There are 3 ways to turn a row about zero (a turn may also mirror it). The second row of each pair is the first, turned, with some noise. The first 27 pairs use one turn. New pairs use 2 turns, one after the other, and a turn may come again.
In the rows, zero is written as 128.
Some pairs, each with its turns in order after it:
[113 124 155 143 146 143 117  98]
[112 177 129 119 131 128 117 135] => (1)

[128 110 137 123 134 129 111 113]
[120 115 135 130 148 141 121 134] => (0)

[124 121  74 110 121 112 151 134]
[147  89 149 162 101 130 119 127] => (1)

[189 131 127 121 136 114 139 103]
[134 152 135 111 139 161 114  73] => (0)

[153  81 192 116 146 121 123 114]
[121  71  94  95 128 145  92 151] => (2)

[160 120  80 114 134  72 117 135]
[139  72 137 169 156 124 110 148] => (1)

[136  98 155 141  99 114 133 123]
[112 139 101 155 146 120 142 106] => (1)

[ 98 120 150 164 128 114  61 144]
[122 136 144 132 179 101 112 191] => (0)

[ 94 151 106 114 118 125 115 179]
[124 175 115 148 110 146 154  94] => (2)

[174 101 156 128  77  55 133 176]
[ 69 104 143 165  95 192  74 116] => (2)

[135 126 126 119 121 144 123  78]
[114 105 121 152 139 146 105 101] => (0)

[151 145 129 107 112  99 142 113]
[135 110  97 144 140 155 136 147] => (1)

[133 134 130 126  75 130 141 119]
[ 90 111 141 156 137 126 151 136] => (2)

[109  92 121 161 159  66 124 141]
[ 96 114 153 164 167 132  80 104] => (1)

[128  55 134 135 147  55  62 179]
[174 116 181  63 197 141 136 185] => (0)

[121 134 135 129 122 177 115  98]
[ 98 112 118 158 119 135  94 128] => (0)

[126 120 123 135 163 133 126 193]
[112 150 156  87 103 121 151 168] => (0)

[137  55 126 120 161 174 181 117]
[ 94  85 102  70  91 186 132 124] => (0)

[121 133 113 111 136 109 117 159]
[130 152 125 123 121 151 128  94] => (2)

[ 99 120 129 141  87  98 121 143]
[108 145 129 158 119 167 132 149] => (2)

[132 124 128 123 130  58 145 136]
[112 145 142 144 148 166  80 119] => (2)

[124 152 127 155 115 201 122 160]
[141 145 157  70 107 114 175 108] => (1)

[155 129 201 110 128 201 162 107]
[108  54  77 111 127  58 130 134] => (2)

[163 141 135 118 137 164 119 152]
[120 111 129 107  93 100 135 101] => (2)

[113 106 154 129 151 149 150 108]
[141 172 120 127 114 127 110 113] => (1)

[ 96 150 129 121 157 129 127  64]
[111 168 134 126 104 158 102 176] => (1)

[182  55 134 144 128 128  96 121]
[138 116 148  80 154 177  68 137] => (0)

New pairs. What belongs after each?
[194 140 114  60 132  83 139 104]
[165 220  96 133 133 147 154 162] => (0) (1)

[118  55 163  91 138 130 132 152]
[118  70 142  95  93 133  76 120] => (2) (0)

[136 118  88 122 118 199 115 132]
[ 70 108 132 155 141 140  77 115] => (1) (2)

[130 121 131 118 163 147  96 181]
[144 116 106 153  99 120 176 164] => (2) (1)

[133 141 139 125 150 135 134 115]
[132 127 146 126 145 136 143 118] => (2) (0)

[143 176 135 125 145 169 121 123]
[143 152 152 143  84 156 149 115] => (1) (0)

[152  55 145 125  60 108 102  61]
[188  81  43 157  83 137 147 112] => (2) (2)

[ 99 201 118 145  88 131 148 123]
[124  83  88 175 129 101 174 116] => (1) (2)

[140 155 103 139 115 118 127 145]
[125 117 114 105 111 163 132 141] => (1) (0)

[103 124  94 134 109 113 121 201]
[141  83 102 121 166 173 131 168] => (1) (2)

[151 105 101 171 157 128 189 146]
[149 167 132 106 178 142  70 140] => (2) (0)

[150 119 129 132 132 154 137 142]
[149 131 121 142 141 143 130 144] => (1) (1)

[110 110 101 109 140 148 107 173]
[110 116  78 123 134 119 124  83] => (0) (1)

[122 180  83 139 157 156 124  77]
[140 161 120 132 176 160 124 192] => (0) (2)

[143 129 107 114  98 150  97 149]
[137 109  78 144 109 142 130 124] => (2) (0)

[165 180 120  55 140 130 106 112]
[116 158  87 144  87 144  71 184] => (2) (1)

[152 131 127 126 103 185 132 135]
[150 122 131 161 132 113  82 160] => (0) (0)

[133 100 141 126 151 121 109 145]
[113 136 142 132 106 145 148 148] => (0) (0)

[184  90 136 162 142 122 178  57]
[136 141 167  73 169 180 129 193] => (2) (0)

[107 117 156 172 111 160 114 129]
[140 128 166 117 123  88 132 160] => (0) (0)

[118 116  78 116 124 124 134  64]
[156 180 107 121 117 102  97 175] => (1) (0)

[128  88 122 134 114 116 124 122]
[135  98 117 138 100 117 139 133] => (2) (2)

[ 91 156 160 127 102 144 143 117]
[138 133 119  96 117  75 110 127] => (0) (0)

[164 122 189 128 124 141 116 155]
[163  62 138 137 125 113 123 153] => (2) (0)

[ 55 156 114 168 145 129 116 128]
[101 176 156 144 104  85 102  84] => (2) (2)

[139 123 119 119 154 120 108 153]
[100 112 138 109 138 119 153 126] => (2) (2)

[201 134 132 105  69 196 139 145]
[ 85 141 115 106 135  92 228 155] => (0) (1)

[114  82 142  88 147 157 156 132]
[ 88 143 183 111 138 144 137 141] => (1) (2)

[140 121 149 160 151 115 170 119]
[107 110 143 122 172  97 127 134] => (2) (1)

[163 195  74 139 137  55 101 111]
[ 99 169 100 144 216 151 154  69] => (0) (0)

[151 176 139 156 156 130 127 112]
[ 92 157 152 139  88 155 149 131] => (1) (0)

[146 143 116 132 114 115 109  55]
[125 166 118 103  88  88 140 160] => (1) (0)

